The same things were measured in two ways. Each way mixes the same 8 hidden numbers, adds some noise and spreads widely along 5 directions of its own, which tell nothing about the thing.
(in the rows, 128 means zero)
Some things both ways: the first way, then the second way.
[ 85 140 142 136 105 131 150 156 168 132 115 102 117 133  97 113 155]
[147  94 146 107 155 131 117 118 133 117 168 151 138 123 114 160 118  75
 113 115  77 185 111 170 147]

[147 142 143 124 105 153  98 122 130 124 170 147 134 121 129 143 138]
[118 134 154 187  85 153 142 128 166 175 138  61 126 172 148  72 139 157
 133 178 108  92 126 125 117]

[215 133 133  86 133 170  43 132 154 105 147 129 209 128 140 162  99]
[100 171 199 130 161 123 144 108 128  92 184 141 218 135  98 132 105 150
 138 128 166 100 106 116 108]

[121  57 119 155 125 119 166  58 136  67 131 100 121 128 182 140 120]
[137 136 102 126 105 125 129  99 171  53 129 125 131 112 116 147 130 141
 120 153 125 106 105 117 149]

[ 78  95 201 162  99 125 194 109  89 123 122  91 107 140  96 145 146]
[138 150 135 114 135 117 129 110 125  83 158 133 141  99 123 147 124 154
 134 165 157 106  93 105 138]

[ 63 145 133 177  76 155 184 103 124 110 124 112 120  96 107  84 161]
[113  74 174 119 143 167 116  99 123 148 170 100  94 151 126 117 100 140
  68 151  81 132 107 182 114]

[206 127  90 107 145 152  43 137 128 141 158 131 153  92 144 134 107]
[ 90 134 185 158 202 108  96 104 112 162 151 134 168 142 115  84 114 186
  95 162 115 115 111 170 135]

[ 96 144 168 123 166 127 129 160  95 135 149  99  85 212  88 118 153]
[113  95  81  69 196 113  81  79 123 107  81 130  98  91 117  87 102 169
  93 151 121 156 111 153 179]

[124 116 100 114 176 161  69 103 165  59  95 107 160 105 211 136 105]
[ 78 102 179 142 105 181 130  83 141 183 154  86 103 185 129  84 112 162
 108 167 133 117 142 143  73]

[104 150 119 123 124 129 152 119  93  94 154 154 100  97 125  95 175]
[ 82 124 161 118 211  89 163 111  90 120  92 128 140 134  74 175 160 134
  95 137  76  96 101 102 156]

[137 107 128 121 146 137 124 131 190 118 108 103 137 143 137 142 127]
[125 133 124 135 119 132 138 124 144 111 125 122 139 134 123 133 132 129
 131 133 126 118 130 122 131]

[152 157  71  84 105 138  87 146 118  94 165 159 141  88  98  99 169]
[133 137 107 130 167 104 131 133 118 151  91 128 144 120 120 144 149 130
 119 133  97 143 130 113 171]

[140 144 123 132 148 133  80 133 142 105 164 149 135  93 165 119 171]
[120  83 161 151 126 155 147 130 144 178 155  94 108 147 122 115 123 103
 106 143  75 131 133 155 128]

[142 170 190 127 110 150 135 139 103 152 141 122 143 164  96 136 127]
[130 106 168  74 136 147 121 109 115  75 183 162 134 134 119 160 102  87
 136  96 140 173 108 164  95]

[168 115 127 130 168 163  80 121  91 123 183 153 118  71 134 130 153]
[157 101 186  95 106 152 138 167  95 161 205 117 107 136 164 134 116  51
 199 119 138 186 111 150 102]

[205 108  95 123  87 144 110  96 112 132 146 137 161  71 139 133  99]
[142 117 122 187 110 132 112 130 169 189  94 116 143 211 135 129 176  77
 110 128  13 195 149 155 141]

[171 163 149 101  82 150  89 163 137 165 145 122 177 157  57 144 137]
[165 127  75 129 120 152  94 112 166 111 119 124 102  99 144  77 105 151
 104 144 135 161 124 157 145]

[186 137 154  75 114 126 133 158  90 166 154 133 121 166  58 147 108]
[139 170 137 125 105 118 113 142 100 151 123 129 161 173 171 143 149 138
 171 129 151 145 132 107 110]

[134 110 164 136 145 135 146 114 153 107 122 113 135 117 145 139 132]
[134 139 139 139 112 144 163 144 136 122 139 122 135 128 121 147 134 111
 131 113 133 115 138 114 116]

[115 105 169 174 167 174 147 117 130 176 143  80  82 173 121 127  94]
[ 88 115 106 143 134 119  95 114 155 173  67  80 114 164 152  22 129 174
 146 160 119 126 143 151 152]

[113 135 132 123 106 142 118 149 175 136 118 101 130 134 119 133 115]
[144 128  98 171 140 148  87 110 166 142 112 133 111 122 135  59 112 165
  76 148 102 156 134 179 139]

[171 122 141  97 162 129 125 134 120 107 127 118 144 146 133 131 117]
[123 174 107  72 155 115 126 128  86  47 131 181 138  57 127 142  96 199
 136 107 252  85 124 106 109]

Other things, the second way, with their names:
K537: [125 144  91 117 173 112 130 128 116 116  80 150 118  94 111 126 133 154
 109 121 141 130 136 117 149]
K65: [149 166  66 192  79 100 139 170 182 198  77 104 184 141 158 114 170 107
 191 134 120 140 183  82 185]
K172: [134 154 103 116 100 114 140 162 125 171  68  60 149 178 173 123 158 126
 174 124 105 123 139  89 162]
K208: [143 109 152 118  77 175 133 148 122 154 180  94 109 143 169 129  99 140
 116 131 139 110 133 154 101]
K73: [138 142 118 162  86 129 126 160 151 154  99  85 125 176 165  94 150 128
 146 133  94 123 136 139 137]
K256: [125 132 115 150 113 144 126 180 109 170  90 133 104 156 164  94 135 137
 130  85 136 132 172 163 100]
K523: [128 110 148  93 166 135 119 113  85 152 150 131  90 106 126 121 115 134
 127 156 141 160 104 133 121]
K870: [142 134  68 151  90 151 106 127 159 142  56 110  94 168 157  99 145 153
  90 120  91 146 157 147 125]
K218: [ 99 115 138 149 105 122 140 126 143 166 123  99 127 157 135 117 147 132
 156 156 123 107 143 119 129]
K16: [143 121 153  99  87 137 136 116 140 114 171 125 143 163 135 179 140  61
 182 133 119 175 115 112 113]
K617: [138 125 125 155  77 155 138 158 153 125 121 107 109 160 156 106 133 123
 133 110 113 117 145 155 109]
K321: [ 84 134 126  80 192  73 105  93 108  89 124 148 165  85 113 115 109 180
 165 159 191 104 106 116 170]
K787: [137 115 137 123  79 154 139 138 144 142 137 101 116 173 152 141 138  91
 148 123 106 151 135 129 111]
K794: [129 124 135 128 111 105 138 151 145 134 158 138 172 118 140 139 131  86
 197 123 150 139 140 125 151]
K858: [149 104 107  64  65 130 132 147 130 106 144 145 130 141 160 187 133  44
 210  86 155 188 149 122 121]
K8: [113 126 132 127  91 136 163 159 121 187  99  84 114 171 151 122 159  94
 189 126 129 133 155  95 119]
K53: [148 208  96 204 116 101 140 167 166 101  95 148 162 104 134  64 149 162
 172 131 177 100 145 109 130]
K520: [117 102 139 143 141 131  88 129 120 125 150 160 107 124 145 107 108 173
  80 128 125 116 129 205 116]
K781: [118 125 113  91 145 137 146 113 103 103  89 131  71 123 110 143 143 132
 119 134 136 132 119 104 112]
K527: [129 146 113 118  84 127 140 145 145 114 107  95 145 154 157 127 138 126
 174 122 146 109 136 104 135]
K158: [162 115 101 154 103 161 124 134 141 162 131 114  82 119 146 116 127 130
 100 151 107 152 137 143 130]
K570: [ 95 127  90 130 139 128 114  93 163 121  76 113 126 128 120  71 121 165
 126 147 144 121 144 125 144]
K123: [147 116 158 120 114 115 137 123 138 137 141  94 124 182 133 146 171  47
 191 161  58 186  86 115 141]
K465: [ 99 133 160  93 169  72 134 129  94 127 150 167 196 128 115 193 147  96
 192 121 147 141 123 106 151]
K418: [106 136 137 142 125 143 157 105 157 108 129  99 143 135 103 121 122 156
 104 143 126  83 126 109 129]
K663: [132 132  98 130  88 144 138 129 157 146 111 113 136 140 143 122 130 113
 159 126 143 146 158 111 130]
K474: [164 126 115 155 118 184 150 143 133 123 140 116  72  97 125 127 111 158
  41 129 104 105 128 150 113]
K422: [136 172 101 155 105 101 117 153 123  82 109 142 100 105 159  86 142 196
 160 158 193  72 118 127 117]
K211: [144 114 153 107 116 118 151 139 119  76 189 152 123  96 121 185 128  87
 164 129 146 122 101 129 125]
K865: [131 126 128 133 102 149 164 136 147 138 108  70 109 155 131 118 146 108
 138 140  92 120 120 104 134]
K536: [117 137 140 116 141 152 132 125 112 114 142 118 106 101 132  96  96 184
 103 137 174  89 120 136 110]
K654: [131 115 176 137 141 151 138 142 110 139 173 105 105 124 135 105 111 143
 104 144 118 106 101 162 113]
K144: [135 148  95 146 117 122 135 137 160 182  72  90 162 168 139 106 158  96
 165 129  92 169 156  95 164]
K580: [155 127 132 124 133 126 138 145 120 154 156 132 135 102 135 143 129  92
 158 134 133 162 127 120 147]
K860: [ 85 155 177  88 154 114 148 143  66  82 155 133 122 102 136 117 108 202
 160 137 231  41 102 112  90]
K660: [140 106 138 152 112 173  94 111 140 152 147 114  71 142 149  67 106 159
  86 163 117 145 121 182  99]
K529: [ 63 116 128  97 126 139 115  81 121  82  87 130  78 166 122 104 129 181
 114 135 156  97 128 141  79]
K404: [ 70 140 218 102 178 127 134  74  99  69 197 133 174 126  93 144  91 204
  99 155 176  52  81 129  94]
K708: [146 160 156 159 119 136 132 135 141 106 200 141 175  90 130 131  99 168
 122 149 175  87 115 129 125]
K853: [154 123 120 107 124 154 149 143 125  91 149 148 101  91 124 148 111 106
 124 102 146 145 125 136 115]
K704: [129 134 101 125 114 129 110 152 112 171  98 117 121 140 169 121 129 162
 128 123 143 122 153 136 135]
K655: [168 169 115 142  99 145 160 164 124  98 141 146 130 100 137 168 133 131
 125 105 159 109 133 105 109]
K691: [118  97 156  87  92 144 121 127 128 170 155  94 136 182 164 128 121  80
 193 126 126 176 134 136 116]
K7: [110 125 134 158 132 142 160 131 146 134 135 118 121 109 110 115 122 150
 109 141 136  84 140 127 123]
K585: [112 102 136  80 119 155 134 100 127  97 144 136 106 136 116 153 112 107
 128 117 147 147 129 131  99]
K408: [106 130 133 108  52 156 166 138 123 126 130  91 106 161 153 162 136 141
 157 133 171  73 146  87  87]
K239: [123 142 164  91 157 116 126 125  94 105 155 147 162 135 124 158 123 117
 149 112 143 147 108 127 114]
K572: [133 134 126 119 168 117 134 131 144  99 119 149 160 110 103 127 123  91
 130  96 111 162 128 142 150]
K390: [138  88 167 133 144 160 156 142 132 126 155 131  96 137 110 129 126  62
 105 102  69 166 117 175 111]
K493: [150 146  89 140 118 151 139 118 153 118 133 155 137  81 111 147 114 148
 100 126 167 128 154 103 128]
K338: [146 142  90 134  87 144 145 146 151 104 120 132 117 104 139 131 126 133
 138 119 161 117 150 117 125]
K986: [113 113 125 124 105 174 169 140 122 143 125 102  84 112 130 121 112 152
 107 122 160  83 155 120 103]
K409: [ 94 137 121 125 149  96 110 102 128 119 103 135 140 130 123 108 141 167
 154 165 152 116 119 115 145]
K470: [ 49 113 161 121 175 140 168  87 147 111  96  94 139 146  75  85 115 154
 103 127 122  75 133 121 118]
K518: [153 157 142 148 118 145 139 116 152  95 146 131 129 137 117 118 134 107
 142 145 124 157 103 118 105]
K534: [120 131 101 127 115 116 159 139 148 102  80 112 122 142 120 144 153 113
 137 114 105 108 138 107 148]
K762: [115  81 100 105 132 146  90  97 165 156 107  88 111 140 147  53  97 129
 128 143 105 173 136 173 160]
K383: [126 145 144 130 139 119 128 130 129 108 151 139 165 117 128 132 115 143
 132 129 147 115 121 133 133]
K86: [118 124 198 120 145 124 117 108 128 122 206 153 179 147 121 130 112  91
 172 134 141 170 104 155 106]
K491: [ 86 113 136 125 119 160 128  96 131 154 100  84  84 170 134  84 124 181
 100 158 125 100 133 135  99]
K796: [ 85 106 142 120 161 119 109  67 133 142 104 103 106 164 109  97 144 152
 119 189  94 140 104 126 134]
K346: [103  96 163 126 108 145 121 121 117 168 154  90 101 162 153 110 123 147
 131 163 123 108 121 150 112]
K212: [ 83 144 111 151  89 120 132 143 121 169  90 111 148 156 162 127 137 200
 131 131 175  52 177 109 124]
K25: [152 142 101 145  68 159 141 128 175  82 129 148 139 144 125 168 136 102
 112  97 122 139 150 129 105]
K521: [131 142 155 137 141 127 159 139 129 125 142 121 160 134 111 157 138 104
 128 118 104 125 119 113 134]
K977: [114 127 137 135 155 142 167 120 142 128 120 112 138 120  91 123 126 122
 111 125 117 117 131 111 134]
K417: [155 137 138 182 115 148 117 138 150 182 146 125 147 150 142 112 134 112
 114 137  91 167 141 149 127]
K414: [133 132 111 148 143 119 101 112 158 132 112 116 147 135 133  89 130 145
 124 153 100 147 122 146 161]
K220: [124 115 127 144 126 119 144 133 156 170  89  98 142 180 125 124 164  63
 154 127  51 176 139 124 154]
K197: [125 135 109 127  94 144 138 108 116 105 110 113  37 119 136 119 147 186
 118 188 161  86 106 101  94]
K640: [ 97 104 193  88 148 113  97 106  94 150 178 132 142 158 147 119 117 122
 181 156 148 157 102 155 111]
K225: [136 128 103  95 135 114 117 124 141  91 136 130 150  92 133 124 105 136
 154 129 164 124 121 130 164]
K295: [134 117  89 120 100 136 124 123 142 158  69 113  97 173 144 134 161  92
 145 125  88 181 150 118 132]
K522: [100 141 176 110 120 135 135 133  96 140 154 125 148 167 145 135 125 136
 159 121 164 116 131 125  88]
K861: [126 152 107 134 154 133 175 148 128  99  81 133 130 102 100 132 138 130
 109  96 132 102 140 103 133]
K64: [106 137  43 163 140 126 122 127 157  84  40 173  69  73 110  72 128 203
  78 119 174  80 171 147 128]
K958: [105 157 173  96 181  65 118  91 113  59 173 164 203 108 100 162 131 134
 186 162 166 123  71 102 153]
K281: [162 111  95 145  88 177 142 150 152 162 110 101  79 142 148 114 130 100
 104 113  91 161 155 145 119]
K448: [ 92 155 137 176  96 135 149 139 141 122 118 130 115 137 132  85 137 183
 143 141 189  58 152 121  83]
K632: [155  92  93 124 126 134  98 109 149 137 113 138 104 137 128 158 142  95
  90 135  51 190 126 161 161]
K14: [104 136 134 116 108 127 117 112 121 107 125 108 110 144 150 111 124 185
 135 160 161  84 113 129 114]

Some of these things the first way, each followed by its name:
[165  95 176 121 168 123 133 133 140 125 145 118 131 141 132 160 137]
K521
[ 82 178 225 123 140 136 132 171 133 121 137 121 121 177 113 145 165]
K977
[151 127 120 131 105 184  68 129 168 149  96  95 183  85 122 146  93]
K86
[102 140 162 138 157 138 144 147 178 105 100 114 138 127 137 111 169]
K986
[120 130 104  62 158 115  79 138 135  53 164 148 101 163 169 146 138]
K16
[168  84  95  97 173 112 110 129 181 142 149 136  69 143 168 150 105]
K422
[ 89 105 167 150 135 155 147 114 104 147  84  87 120 146 108 145 124]
K796
[ 95 130 181 169 125 154 145 140  93 166 119  72 116 151  82 118 130]
K321
[120 183 173  78 102 108  84 199 177 109  86 116 188 149 100 150 164]
K493
[ 75 136 179 159  91 151 160 151 125 146  99  92 133  83  59 122 166]
K580
[119  93 176 162 147 123 194 111 126 118 153 102  99 142 128 119 147]
K208
[152 118  51 126 150 108 103 120 180  99 163 131  83 100 206  88 115]
K520
[136 143  55 108 127 150  66 123 170  86 138 147 137  75 174 107 141]
K218
[216 101 105 145 134 147 123  58  99 105 207 160 130  87 192 123 109]
K617
[ 89 155 123 139  94 150 124 110  68 101 150 131 101 105 136 107 126]
K409
[139 100 129 112 180 161 120 170 239 175  64  93 143 136  82 140 135]
K8
[ 87  87 128 139 156 133 192 114 217 114 101  94  91 164 135 119 132]
K534
[156 136  99 108 144 131  88 146 155 139 146 142 122 125 123 120 154]
K346
[186 155  83  71 186 128  86 175 210 137 160 154  91 148 153 109 110]
K256
[187 118 119 116 111 113 130  64  87  42 181 151 156 108 217 134 106]
K25
[ 96 116 138 132 159 125 163 120 140  93 133 101  86 161 147 112 125]
K858
[104 148 155 177  89 160 144 107 137 113 115 118 160  52 141 107 159]
K7
[104 142 180 167 172 186 131 103 166 105 112  97 153 153 170 124 116]
K470
[ 85 123 101 139  74 144 147 111 146  94 102 117 140  53 113 102 161]
K158
[179  97  79 121 139 174  81 105 160 120 132 127 164  82 135 128 120]
K220
[ 85 144 175 143 123 135 168 122 120  94 139 126 106 121 132 117 158]
K853
[126  75 121 157 132 170 167  62 130  88 139 116 136  91 136 126 141]
K865
[124 143  59 116 108 182 108  82 135  70 121 138 160  88 151  89 124]
K491
[179  76 124 117 160 117 165  81 120 103 158 114 109 159 168 133  89]
K870
[116 119 129 106 190 144 136 158 201 140 112 117  80 166 125 124 131]
K860
[123  95 164 146 117 121 135 133 170 117 121  89 139 114 141 150 127]
K708
[202 143 127 100 136 124  70 131  97 106 198 153 144 123 152 139 130]
K383
[137  94 137 141 173 109 174 113  93 103 177 113  64 137 145 106 128]
K704
[135 118 117 117 165 125  93 107 109  79 168 139  86 122 197 135 115]
K660
[ 99 155 133 145  96 185 117 125 166 129  91  86 167 137 107 114 112]
K570
[207 164 171 128  79 137  80 162  81 170 187 138 177 100  83 145 142]
K65
[118 113 184 124 163 108 185 117 128 106 129 121 100 178 141 137 147]
K408
[159 110 123 125 167 160  85 147 136 174 115  98 124 134 109 139 107]
K640
[116  93 128 168 148 140 147  73  75  65 192 107  97 119 176 104 126]
K225
[ 57 149 124 110 119 148 167 119 126  87  97 130 106 118 106 102 160]
K781
